The rows of a group lie close to one hidden flat surface of 14 dimensions, which passes through zero. Surfaces can cross.
(in the rows, 128 means zero)
Known rows, each followed by its group:
[173 107  98 169 112 131 146 124  86 137  91 174 119 163  94 115  83 125
 117 126 134 102]
Q676
[124 163 121 144  98 145 119 130  84  87 114 181  69 174  99 122 128 113
 150 172  93 117]
Q511
[ 89 164 121 141 151 142 107  51 126 157 241 141 160  91 191 123 132 118
 121 178 153 164]
Q511
[152 130  83 143 137 110 164 121 120 117  92  99  96 113 141  73 219 119
 116 136  86 121]
Q676
[129 116 129 125 133 147  84 122 115 115 114 115  94 136 127 134 115 128
 108  76 136 116]
Q676
[128 131 146 129 131  84 147 210 170 165 119 157 140 213 112 151 106  81
 139 130 129 130]
Q641
[132 108 111 151 147 161 167 113 102 105 181 172 107  85  86 154 147 110
  85 120 142 120]
Q641
[139 135 100 142 134 104 116 103 165 160 106 126  94  93 165 124 107  93
 122  73 148  78]
Q511
[107 124 105 133 126 200  79  92 167  65 130 105  91 107  99 133  83 178
 141 159 134 111]
Q823
[ 85 150 112 129 140 141 122  98 118 125 153 160 137 106  88 118 145 128
 120 186 124 108]
Q641
[113 113 135 155 149 120 136 113 137  98 159 121 122 107  94 162 156 132
 110 156 163 102]
Q676
[138 133  99 117 146 165  82 122 130 127 153 127 130 120  98 122 104 159
 102 102 116 141]
Q823
[156  85 162 133 134 162 181 136 152 171 115 186 148 129  86 152 117 142
 144 149 150 122]
Q676
[146 118 132 102 115 137 145 134 102  88 102 122 116 143  91 126 124 146
 132 114  90 117]
Q823
[108 109 150 131 132 175 141 132 132 116 129 143  95 121 151 143 146 131
 167 123 118 111]
Q823
[178 136 145  94 108 126 111 129 174 143  90 179  88 107 121 145 104 133
 123 106 146 136]
Q641
[130 126 187 138 102 115 138  98 141 119 114 140 110 134 148 169 111 142
 143 128 170 150]
Q823
[140 120 141 155 112 145 158 156  79  81 143 134 123 153  95 148 120 126
 138 142 121 127]
Q641
[ 92 107 103 140 140 168  85 204 197 154  93 103 171 122 107 116 111 200
 176 166 130 117]
Q511
[128 186 125  93 146  45 117 124 126 120 181 132 143 172 128 136 142  98
 121 169 103 125]
Q641
[144 121 100 138 138 165 125  69 124 110 155 121 120 140 158 112 106 144
 145 152 122 114]
Q511
[125 154 151 115 110  93 129 132 134 130 126 120 158 141  91 135 113 132
 121 159 133 146]
Q823
[114 128 105 150 123 101 182 175 112 111 122 178 108  97 132 142 170  94
 140 147 120 102]
Q641
[127 112 114 112 151  58 148 156 121 123 116 168 156 157 104 162 104 160
 118  94 123  99]
Q511
[164 132 169 106 109  90 171 144  79 169 140 193 164 118 111 162 103 109
 107  73 136 149]
Q823
[116 125 138 113 152 115 122  99 173 147 157 111 146 141 163 143 114 130
 143 114 131 119]
Q511
[136 161 171 127  75 148 174 156  64  91 125  89 137  67  64 113 169  74
 146 183 101 119]
Q823
[147 127 124 136 107 136 119 136 100 154  85 133 118 163 164  92  98  98
 145 117 126 120]
Q823
[ 48 148 135 135 115 123 101 152 163 123 132 145 127 150 159 153 101 154
 167 130 126 151]
Q511
[ 57 129 129 157 127 128 111 178 149 112 139  91 128  96 171 130 172  94
 141 174 165 147]
Q676
[137 171 113 132  92 110 134 133 136 110  89 172  86 112 140 117 142 114
 155 186 122 124]
Q511
[191 122 112  79 151 141 123 125 114 169 128 126 144 112 154  87 126  98
 150 143 108  74]
Q823
[136 125  34 114 168  98 102 149  88  80 165 124 149 122 186 105 117 147
 107 136 114 109]
Q823
[122 105 182 111 115 187  98 142 130 154 111 108 154 157 133 133  78 150
 158 104 139 155]
Q641
[160 111 152 109  90 149 132 167  65  95  80 145 119 167 131 119  90 125
 155 146 123 127]
Q641
[106 120 130 136 122 123 137 144 149 127 120 124 125 139 128 137 120 116
 126 130 133 136]
Q511
[145  98 145 146 115 122 125 101 136  85  69  62 122 195  70 116 112 152
 109 147 145 117]
Q676
[144 147 110 104 149 132  67 147  98 134 161 147 108 110 139 126 137 115
  99  99 132 127]
Q676
[146 141 141 148  93 140 133 152 107  88  99 114 105 147 116 122 138 146
 173 155  97 129]
Q641
[121 140 142 116 139 141 124 150 120 121 180 132 134 133 130 145 140 110
 124 134 125 159]
Q641
[171 177  43 143 120 109  96 145  92 107 156 176 114  97 123 113 111 151
 103 127 101 137]
Q511
[152 107 121 130 145 131 124  90 238 101 115  97  86 137 156 145 120 154
 129 137 156 135]
Q641
[100 140 115 120 115 106  92 138 173 103  98 171  66 134 120 155  99 109
  97 101 152 135]
Q641
[126 128 102 168 123 111 104 133  97 150 113  94 123 164 143  94 114  63
  97 111 151 123]
Q823
[ 97 157 188 105 112 102  83 171 148 176 111 108 152 167  96 143 109 107
 137 116 142 138]
Q641
[ 55 118 121 153 126  79 165 160 136 111 120 131 161 131  81 158 114 100
 112 143 152 107]
Q676
[129 120 113 149 121 113 202 107 122 128 106 137 119 115 158 109 170 117
 160 132  95  95]
Q676
[114 160 180  96 130 114 114 120 227 132 139 103  95 154 103 160 140 112
 135 128 121 139]
Q511
[128 108 153 139 116 149 107 134 108 107 120 103 130 149 134 139  96 138
 134 129 153 142]
Q676
[117 110 171 157 125 181 139 137 105 107 140  92  73 183 116 132 179  87
 141 137 118 133]
Q676
[117 167 145 159 100 164 109 123 128 165 148 134 130  90 109 114 128 106
 144 156 134 141]
Q676
[133 134  95 137 118 115 120 138  93 131 119 138 135 132 137 115 110 130
 108  91 115 136]
Q641
[ 85 161 157 110 124  85  88 169 167 170 119 123 173 140  99 134 139 136
 133 174 148 160]
Q511
[139 127  93 159 119 153 109  90 130 111  89   4 101  92 140  56 162  94
 113 133 126 100]
Q823
[135 141 116 132 124  90 145 166 130 107 136  69 155  70 126 108 190  82
  99 194 156 153]
Q511
[140 142 152 128 105 125  94 139 109 129 126  94 169 130  83 122 105 140
 119 165 153 147]
Q676
[173 134  94 128 110 169 163 119 130 110 115 189 102  84 121 115 155 178
 154 160  86 138]
Q823
[127  99 132 150 138 141 144 143  83 116 116  87 131 120  96 117 161 102
 110 136 147  96]
Q511
[145 146 116 113 138  75 141 129 155 183 122 135 178 126 117 109 136 141
 109 131 118 142]
Q823
[122 139 118 107 114 135 135 137 145 125 110 142 140 130  77 120 111 157
 114 118  94 163]
Q676

New rows. What belongs after each?
[129 131 124 152 133 117 136 103 174 142 114 118 119 101 163 121 180 158
 134 144 137 157]
Q823
[120 108 139 108 144 131 133 146 160 134 145 124 135  97 168 141 144 108
 129 143 163 143]
Q641
[104 152 146 113 114 171  73 138 132 175 135  98 159 126 109 106  81 111
 145 133 133 128]
Q823
[112 120 147  86 179  93 136 141 121 155 189 149 156 155 155 163 128  90
 132 117 127  86]
Q823
[113 133  98 119 153 154 116 152 119 106 170 188 151  82 143 151 135 239
 197 160  88  94]
Q511
[155 138 137 126 103 120 131 141 107 104 112 141 119 151 118 122 121 119
 147 183 128 127]
Q823
[150 101 143  91 175 110 166 160 126 143 174 154 155 110 163 153 177 116
 125 140 135 129]
Q676
[173 121 140 116 131 122 132 130 162 167 108 177  98 117  86 147 118  98
  84  80 152 125]
Q641
[143  94 163 117 142 175 142 127 120 166 149 100 170 180 129 114 110 132
 151 136 120 131]
Q641
[140 107 152 143 127 165 118 135 121 114 117 101  96 154 139 117 164 117
 139 157 140 134]
Q676
[195 157 106 135 128 156 117  60 111 127 181 130 102  96 140 112 128 131
 101 104 114 156]
Q823
[157 129 158  49 159  58 108 125 103 112 142 105 178 130 123 156 110 155
 125 121 139  75]
Q676
[132 119 114 131 141 140  89 130 123 147 137  90 162 112  84 103 137 106
  59 159 176 158]
Q641
[ 87 102 115 188 129 133 179 128 135 136 114 130 129 111 106 142 142 142
 147 104 119  84]
Q641
[105 120 139 138 149 112 156 105 104 126 158  85 168 146 160 121 137 140
 160 135 110 105]
Q641
[198 101 158 138 130 154 128 113  80 138 134 154 112 184 149 132  94 119
 159 141 148 100]
Q676
[134 112 120 158 146 122 148 189  93 142 163  87 175 206 124 111 133  96
 122 134 107 152]
Q641
[146  88 157 136 108 122 166 197  44 121 104 118 168 183 175 121 104  97
 166 145 139 137]
Q676
[109 172 123  94 142 169  76 113 138 130 195 102 147 171  89 112  98 146
 144 137  66 141]
Q823
[141 130 113 153 125  97 105 146  70 129 146 107 138 125 188 122 134 111
  83  75 157 173]
Q823
[ 99 107 173 102 140 116 160 135 142 147 123 122 142 123 102 155 133  95
 142 122 137  79]
Q823
[151  91 121 126 151 190 186 136 137 112 166 139 133 112 118 133 149 148
 157 163 103 121]
Q511
[144 161  99  80 150 110 168  93 156 137 165 143 163 137  93 109 125 148
 149 149  45  91]
Q823
[ 77 147 174 129 106 155 106  99 151 135  93 148  86 100  85 150 140 141
 152 118 128  97]
Q641
[197 115  95 128 158  91 163  82 159 194 155 151 177  93 185 116 128 145
  98 104 149 146]
Q676
[131 133 154 120 114 123 143 133 124 132 129 138 120 102 113 142 146 107
 102 108 136 159]
Q511
[ 88 133 104 169 125 120 164 138 125 143 146 132 139  86 131 123 160 115
 115 101 116 137]
Q823
[151  93  85 125 150  91 152 121 138 174  81 124 149 122 137  92 105  88
 104  94 140  60]
Q823
[ 93 129 119 124 143  82 121  96 186 145 122  93 158 148 124 132 100 140
 112 106 137 115]
Q823
[130  99  77 122 128 142 101 112 149 164  82 173 136 103 145 108  70 152
  96  97 158 136]
Q641
[115 169 131  95 134  72 135 135 124 161 132 151 130 151 174 120 152 104
 157 121  80 111]
Q641
[173 128 115 177 103 170 147  44 162 113 104 122  96 130 119  98 127 172
 144 159 118 137]
Q676
[136 106 124 161  99 162 165 135 108 169  72 168 132  78 137 116 113 141
 151  96 133 112]
Q676
[123 150 154 107 109 130 166 128 126 111 136 145 134 131  96 142 148 157
 155 133  76 152]
Q823
[137 181 131  98 143  87  87  94 135 147 157 120 114 140  75 118 164  82
  73 140 122 126]
Q641
[195 133  73 146 118 122 165 125 167  69 150 211  91 126  93 162  97 170
 121 173 124 138]
Q641
[113 113 113 174 117 153 142 148  91 101 127 118 127 103 112 127 137 141
 125 120 127 133]
Q641
[106 124 166 138 115 169  84 156 112 115 127  92 126 111 123 138 129 129
 136 141 161 148]
Q676
[128 138  80 179 112 161 143 138  95  90 175 138 117 110 159 119 137 134
 108 120 107 208]
Q676
[114 126  91 125 124 118 102  49 155  97 126 148 131 135 180 145  39 220
 148  86 121 129]
Q641
[220 124 140 178 100 147 124 130 119  86 148  79 121  62  80 164 122 184
  90  70 159 174]
Q641
[107 155 123 132 116 107 115 133 126 123 122 148 123  81 106 141 135 144
 122 139 136 124]
Q641
[135 153  58 154 135 100  87 122 161 110 125 122 128 120 106 109 110 141
 118 192 146  94]
Q511
[114 114 123 140 127 156  95 131 128 118 115 123 106 144 176 123 111 140
 147 124 142 128]
Q823
[139 103 106 137 142 107 151 119 128 130 116 110 140 157 147 113 118 119
 125 128 130 109]
Q641
[ 96 140  90 146 147 151  81 110 193 216 149 175 138 126 150 126  68 129
 131  90 139 119]
Q511
[187 151 117 118 102  56 167 173 162  95  75 182  78  95 134 151 154 101
 139 160 137 105]
Q641
[243 119 152 139 131 113 172 126 142 149 147  81 160 145 124 125 145 156
 152 121 104 131]
Q641
[108 102  80 144 133 107 132 156 147 148  72 157 113 100 124 110 132  82
  80 122 169 117]
Q641
[124 118 198  95 108 132 149 173  98 135 102 120 138 129 100 144 154 118
 149 115 124 136]
Q823
[104 138 166 124 101 140 134 141 161 155  79  63 155 115 116  97 157 130
 149 151 121 153]
Q676
[ 97 125  59 148 116 151  91 157  62 104 117 143 151 140  95  83  94 125
  83 180 138 156]
Q641
[103 138 141 191 104 119 147 164 161 150 103 116 133  75  88 157 157 161
 151  91 130 121]
Q641
[145 115 165 114 109 103 142 154 128  73 125 126 107  96 169 186 114 120
 140 114 167 128]
Q641
[128 152  86 122 136 116 129 128 129 154 150 156 118  93 195 111 141 116
 128  92 101 138]
Q676
